The rows of a group lie close to one hidden flat surface of 11 dimensions, which may be shifted away from zero. Surfaces can cross.
Some rows, each with its group after it:
[-14   8  11   8  18  -7  28   9   9  -3  15 -12 -12  -5  -2  10]  zuz
[ 11  12  31 -19  -3  -2 -11  21  34 -24  -1  -7   3 -10 -11   8]  vafu
[-21  11   3   8  -8  26 -14 -23   9   0 -11  11 -11   4   2  -7]  vafu
[ -1 -15 -14 -25  -3  16  -4 -27 -15 -26  15  21  -3  25   3  -1]  vafu
[  8   3  19  14   0  -6  11  29   9  14  18 -23   5   6 -10  14]  zuz
[ -1 -12 -38 -26  -4  23 -21  39 -15  -1   2 -17   0  17  -9   8]  meke
[ -3  16  24  16   1 -20   0  12   6  -2   6   4  -6  29  12  14]  geb
[ 16  36   2 -25 -22  19 -10   7   9  11  -1  14 -22  11  25   7]  zuz
[ 24  15  17   3   7  -7 -32  -6 -18 -16 -15   3   5   7 -17   4]  vafu
[ 17 -24   1 -25  -6  -8 -12  -7   3 -35   0   8 -11  16 -19 -10]  meke
[ 31   8   3 -18 -32  -3   7   7   2  21  15  16 -20  29  18  -3]  geb
[-12   5  -9 -17  11   9  -2  13  -4   4  -2  10  18  -7   0 -13]  geb
[  5 -15  -2   3   3  -4 -30  23  18  -4 -17  -4  18  40  10  -2]  zuz
[  8 -14  -4 -19  -4  -7  15  -1  -9   4  17  15   3   4  -8 -18]  geb
[-34  12  10 -24   1 -20  -3  12   8  11 -29  12 -12 -13  47  -3]  zuz
[  6   7  -2   8  -7 -21   8  16  14   0   2   6  18 -11   3  -2]  vafu
[  1  -7 -27  37   6  15   3  -8  12 -22  11 -13   7  13 -21  13]  meke
[  7  -5 -21 -16   3 -15  31   4  -2  -9  14   0   3 -20  10   6]  zuz
[ -9   7  20  19   4 -23   5  11  21 -38  11 -12   1  -4 -13  27]  zuz
[-33 -13   7  18   0   3 -15   6  -5  -3   1 -12  -5  18 -20   3]  meke
[ 23   6   5  19  21 -29  15 -22 -22  -8  -8  -4 -16 -10  -9   3]  geb
[  3   1  18 -10  31  -3  -8  13 -36  23  -1  -3   2  23  -5  -8]  geb
[ 18  -6   4  -6 -15  12  -4 -23   3   6  -7   6 -31  11 -10 -16]  geb
[-47 -13  12   1  -3   5  -5 -17  -6  11  -4  16  19 -10  14 -12]  vafu
[ -1  11   4 -10 -23  36 -26   2  18  -3   7  11   7  24   5   6]  vafu
[-15  27 -11 -24   3  22 -18  21  -8 -15   3   6 -11  13  -5   8]  zuz
[-15  -6  11  -9  23  -2  -2  17  -9  -2   6  -4   0  23  -9  -2]  meke
[-21  10  29 -37  29 -21  31  -8  26 -19  -2  23  -2 -30  12 -23]  zuz
[ 24 -12  13 -11 -11  27  -6   0  -1  18   2 -28 -37   9 -22   3]  vafu
[-30  -3   8  10 -12  24 -22   9   7   0   2  -8   4   6 -17   5]  meke
[-16  24  12  -1   6  16 -17   2  -2   0  -1  18 -12  33 -11 -13]  zuz
[ -2   9  -2   3 -12   5 -13  11   9  20 -14   7 -15  30  25  -2]  zuz
[  2   1   6  -9  -4  -3 -11 -17 -34   6  -2  12   7  -9   7   0]  meke
[ -5 -37  17 -51   1  31  -7  17  -5   2  27 -13  -8  42   7  11]  vafu
[ -6  -6  27   8   4  -8 -27   6  -6   0  -7   3  24  16  -2   0]  vafu
[ -3   4  26 -29 -24  16 -31  18   2 -12  17  10  16  25  12  21]  vafu
[-11   5   8  -4   3 -23  -2  11 -15 -11   6   6   0  14  14  14]  vafu
[-22   4   3  -8  -9   2 -18   5 -26 -19  12   7  12 -11 -20   8]  meke
[-18  23  10   9  12  -4   5 -30 -21 -11   2  16 -14  -5  -1   3]  zuz
[ 17  11 -16  14  -7  -3   2  -8  -7  21 -16   2 -11  -6   4 -11]  geb
[-15 -41  41  -5 -17 -12  -8 -20 -12 -15  17  -4 -16  21 -16   7]  vafu
[  7  12  -9  -6  19  -2   2  14   9   7 -16  -3  13 -17  10  -8]  geb
[ 25  27  -7   6  -6 -10 -11 -11  -7  10 -24  15 -19  -1  -5 -19]  geb
[-15  -5 -10   6   7  -1  16  -4 -10  -1  13  -4  13 -19   1   8]  geb
[-12 -14  -8  19  -9  -9  18 -11  13  -9  11   3  -4   1  -9  -5]  meke
[ -8 -23   5 -19  -4  -3  12   1  -8  13   5  -5 -28  16  12  -4]  vafu
[  2   6 -14   8  -6   4 -38  -5 -48   5 -12   2  32 -10   7  18]  meke
[  4   4  20 -33  17  27   7  -1   7  11  -2 -18 -17 -15  23  15]  geb
[-12  28  -8  28  -6  -9  -2   6  -3  20 -14   6  -8   4  18   3]  geb
[-17   1 -20   5 -28  23 -17   8  -9   6   7  -3  16 -17  -8  11]  meke
[  7 -25 -27  -8  -6   5   2  -9 -21   4  -3 -12  -1 -15  -2   0]  meke
[  8 -32  -8 -12  -6  -5   9 -12  23 -11  -5  -5   1 -11   8  -7]  zuz
[-24 -12  36  -2  -5  23 -20 -23 -11  10  -7  -9  -8 -17 -18  -3]  meke
[  0  13 -34  -8   2   2   3   5  -7  12 -13  13  -6   6  24  -9]  geb
[  3  -9   9  -2  -2  35  -4   4  22  16   6 -13  -7  17 -12  -8]  meke
[-13   9   3 -22   4  13 -10  -8   1 -13  -7  10  -9  -2   2  -4]  zuz

New rows, each followed by its group:
[ -4 -10  11  -3  -6  -7   9 -12   1  26  -7  12   6  -8  24 -15]  meke
[ 20 -33  25 -18 -29 -14  -9   6 -14  13  15  -3  -4  20  -3   2]  vafu
[ 25  -5   3   5 -24   6 -15   3  18   0   5   5  13  16 -10  -6]  vafu
[  6  17   9   1  27 -28   5   2  -7 -43  12   6  18  -1   0  23]  geb
[-11  -8  -8  -6   4  37  13   2 -31  31  17 -30 -19 -11  -9  15]  vafu
[  5   5   6 -13  37   0   2  -6  -9   3 -22  -7  -5 -24  -9 -17]  geb
[ 22  -5   5  -8  32 -19 -12  -6 -10 -42   1   9  -4  48  -9   4]  geb
[ 17   6 -16  25  -1 -46  19   6 -14  27 -11  17  -2  -1  -5 -32]  geb
[-20 -19  20  -9  -8 -15  -7  -6 -19  -7  11  10   3  17   7   6]  vafu
[ 29  -7 -35 -21  33  -4  42  11   6  -1  17   1   7   7  14  -8]  meke
[  9   8 -10  -1  -8  -5   4  -7  -6 -10  12  21   0  12  -7  -8]  zuz
[-13   3  12   5  -6  25 -17   8   3  22  -4  -9  -2  13   3   4]  vafu
[  0  -7  20  -1 -16  -1 -26   6 -12  -1   8   7  32  -3 -15   0]  meke
[ -3 -23 -24   4  16 -12  18   6  19 -22   7  -5  23   4   8   3]  geb
[ 35 -25  26  14 -19  11 -17 -47   0  -7   0   0  10  -9 -23  -6]  meke
[-19  -4  11  12  18   5   7 -28   8   6 -10  15 -16  24   8 -22]  zuz
[  6  14   5   2   3   3  -6  -1 -20  18  -5  -1   2 -13  -7  -5]  geb
[ 12  -5  12 -28  18  21  -6  -2  -4  -6   6   6  20  -6 -19 -15]  zuz
[ -3   0   6   2   2  18  -2   1  17   1  -3 -11 -16   7  -9   0]  vafu
[  8 -11  37   1 -18   6 -39   8 -27  21   0  -9  17  13 -10   8]  vafu
[-11  14  15 -24   2  31 -19  14  19   9 -13  -2  -3   2  11  -1]  vafu
[  3  13   8 -35  21  29   4  -2  13 -30  10  -9  -6 -19  -7  15]  zuz
[ 14  12  21   5   2  -7   3   2  -8  45 -17  -5 -33  11  11 -13]  geb
[-39 -15  29  -7 -13  17   0  -4  19  -5  14  -5  -8   3   0   9]  vafu
[ -6   7 -23   0  36  -6  19  -4 -12  -2 -16  -8   6 -35  15   5]  geb
[ 31 -17 -39  -8  10   7   3  -1  15   3 -19  -5   4   6   9 -17]  geb
[ 22 -30   6 -25 -19  10 -12  -6   0  14  -5  -4   5  -7  -2 -14]  meke
[  7 -10   9  33  30  -2   1 -16  -5  -9   2  -9  17  16 -13   4]  meke
[ -8  -9  -6 -31  -6  42 -13  -5  -5  -1  18  11  33  -4   1  -1]  vafu
[  0   7  10  18   2  -6 -19  -8 -12 -14   4  11  36   4  -5   7]  meke
[ 13  10  24 -18 -10  24  -9   0 -17   5  28  10   2  12 -26  -1]  meke
[ 21 -28  -1   3  -3  -7   5   8  14  26  -6  -6  15   4  -6 -27]  vafu
[-36 -18  -5  -6   1 -29  -1  17 -36 -11   7   0 -16  14 -15   0]  meke
[ -1  -8  20   9  -3  13  11 -28  18 -12  16   3  -3  -5 -22  -8]  meke
[-14 -26   5 -17   0  16   5  -4  26  14  -6   4   6  -2   5 -26]  vafu
[-40  26  16   4  17 -19   7  -2   5  -1 -21  17 -26  -6   3 -21]  geb
[-28 -26  19  16  -6 -13  -3 -15  22  -2  -8  12   5  21   6 -19]  vafu
[  6 -27  22  -8   7   4  -2 -12   4   4  -3  -5   4  -2  -9 -12]  meke
[-27  -9  34 -41   5   8  -5  12   0 -10  10  -3   1  -7   9  12]  vafu
[-13 -26  23  17 -22  11  -9 -23  30  -8   4   2  -6  18 -19 -11]  vafu
[ 18   3  -7 -35  17  12   5  27  10   0   2 -13 -20  18   9   4]  vafu
[  9  22  13   9  -5  -3  -6  15   7 -17   8 -16 -32  23  -8  30]  vafu
[ 42  -8 -24  14  -2  13 -12 -26  -8 -24   7  -2  14   9 -19   9]  meke
[  2  22  -8  -6   7  25 -14  15   6  -5   3   2 -11  33   4   9]  zuz
[-34   2  27  28 -21  21 -16 -21   3   3   4  -4   1 -16 -17   8]  vafu
[ -3 -18  41 -11  -9  12 -25 -13   3 -13  -1  -8 -25  28 -15   4]  vafu
[ -6 -17   3  -1  13 -11  14 -13  21  -6 -13   1 -12  -3  -6 -23]  vafu
[  3  11  18  16 -16  19 -23 -10  19  11 -17  -3   5 -19 -18 -11]  vafu
[ 10  -2  -6  10  33   4 -26   9  -5 -12 -19  -9  19  24  -9  -1]  geb
[  8  10  18  16  -6  -6 -14 -13   9   5 -25  -2 -14 -14 -15 -13]  vafu
[-15   1  -4 -15   4  31  -7 -10  17   4 -10   8   0   0   7 -15]  vafu
[-10  -4 -28  -7  -9  31  14   4  54  -6  10  12  -2  28  16 -13]  vafu
[-16 -13  28 -24   9  21 -13   3  -5  -2   5 -12   0  -1  -5   6]  vafu
[  6 -13 -10  10  -3  30   0 -15  13  31 -24 -18   1 -40 -15 -24]  geb
[ -5 -33 -24   3 -28 -26  -3  -2 -12   0  -8   0   2  -3   3  -7]  meke
[-12  31  24 -11  16  15 -14  24   2  -4   7  -2  -1  11 -11  10]  zuz
[ -3   3  15 -28 -16   6 -14 -14  -2 -27   7  15 -24  16   6  10]  vafu
[-21 -26   4  10  -1  32   8 -13  -2  30   2 -22 -26   8 -11  -5]  vafu
[ -2 -13  22  10 -19  29  -9   2  22  10  10 -21  -9   7 -23   5]  vafu
[  0  15  -2   7 -18 -19   3  -8  20 -31   6  22   5  -7   0   3]  vafu
[  5 -14  -5  14   3 -13  10   4  -1   2  11  -1  25  -8 -16  -9]  geb
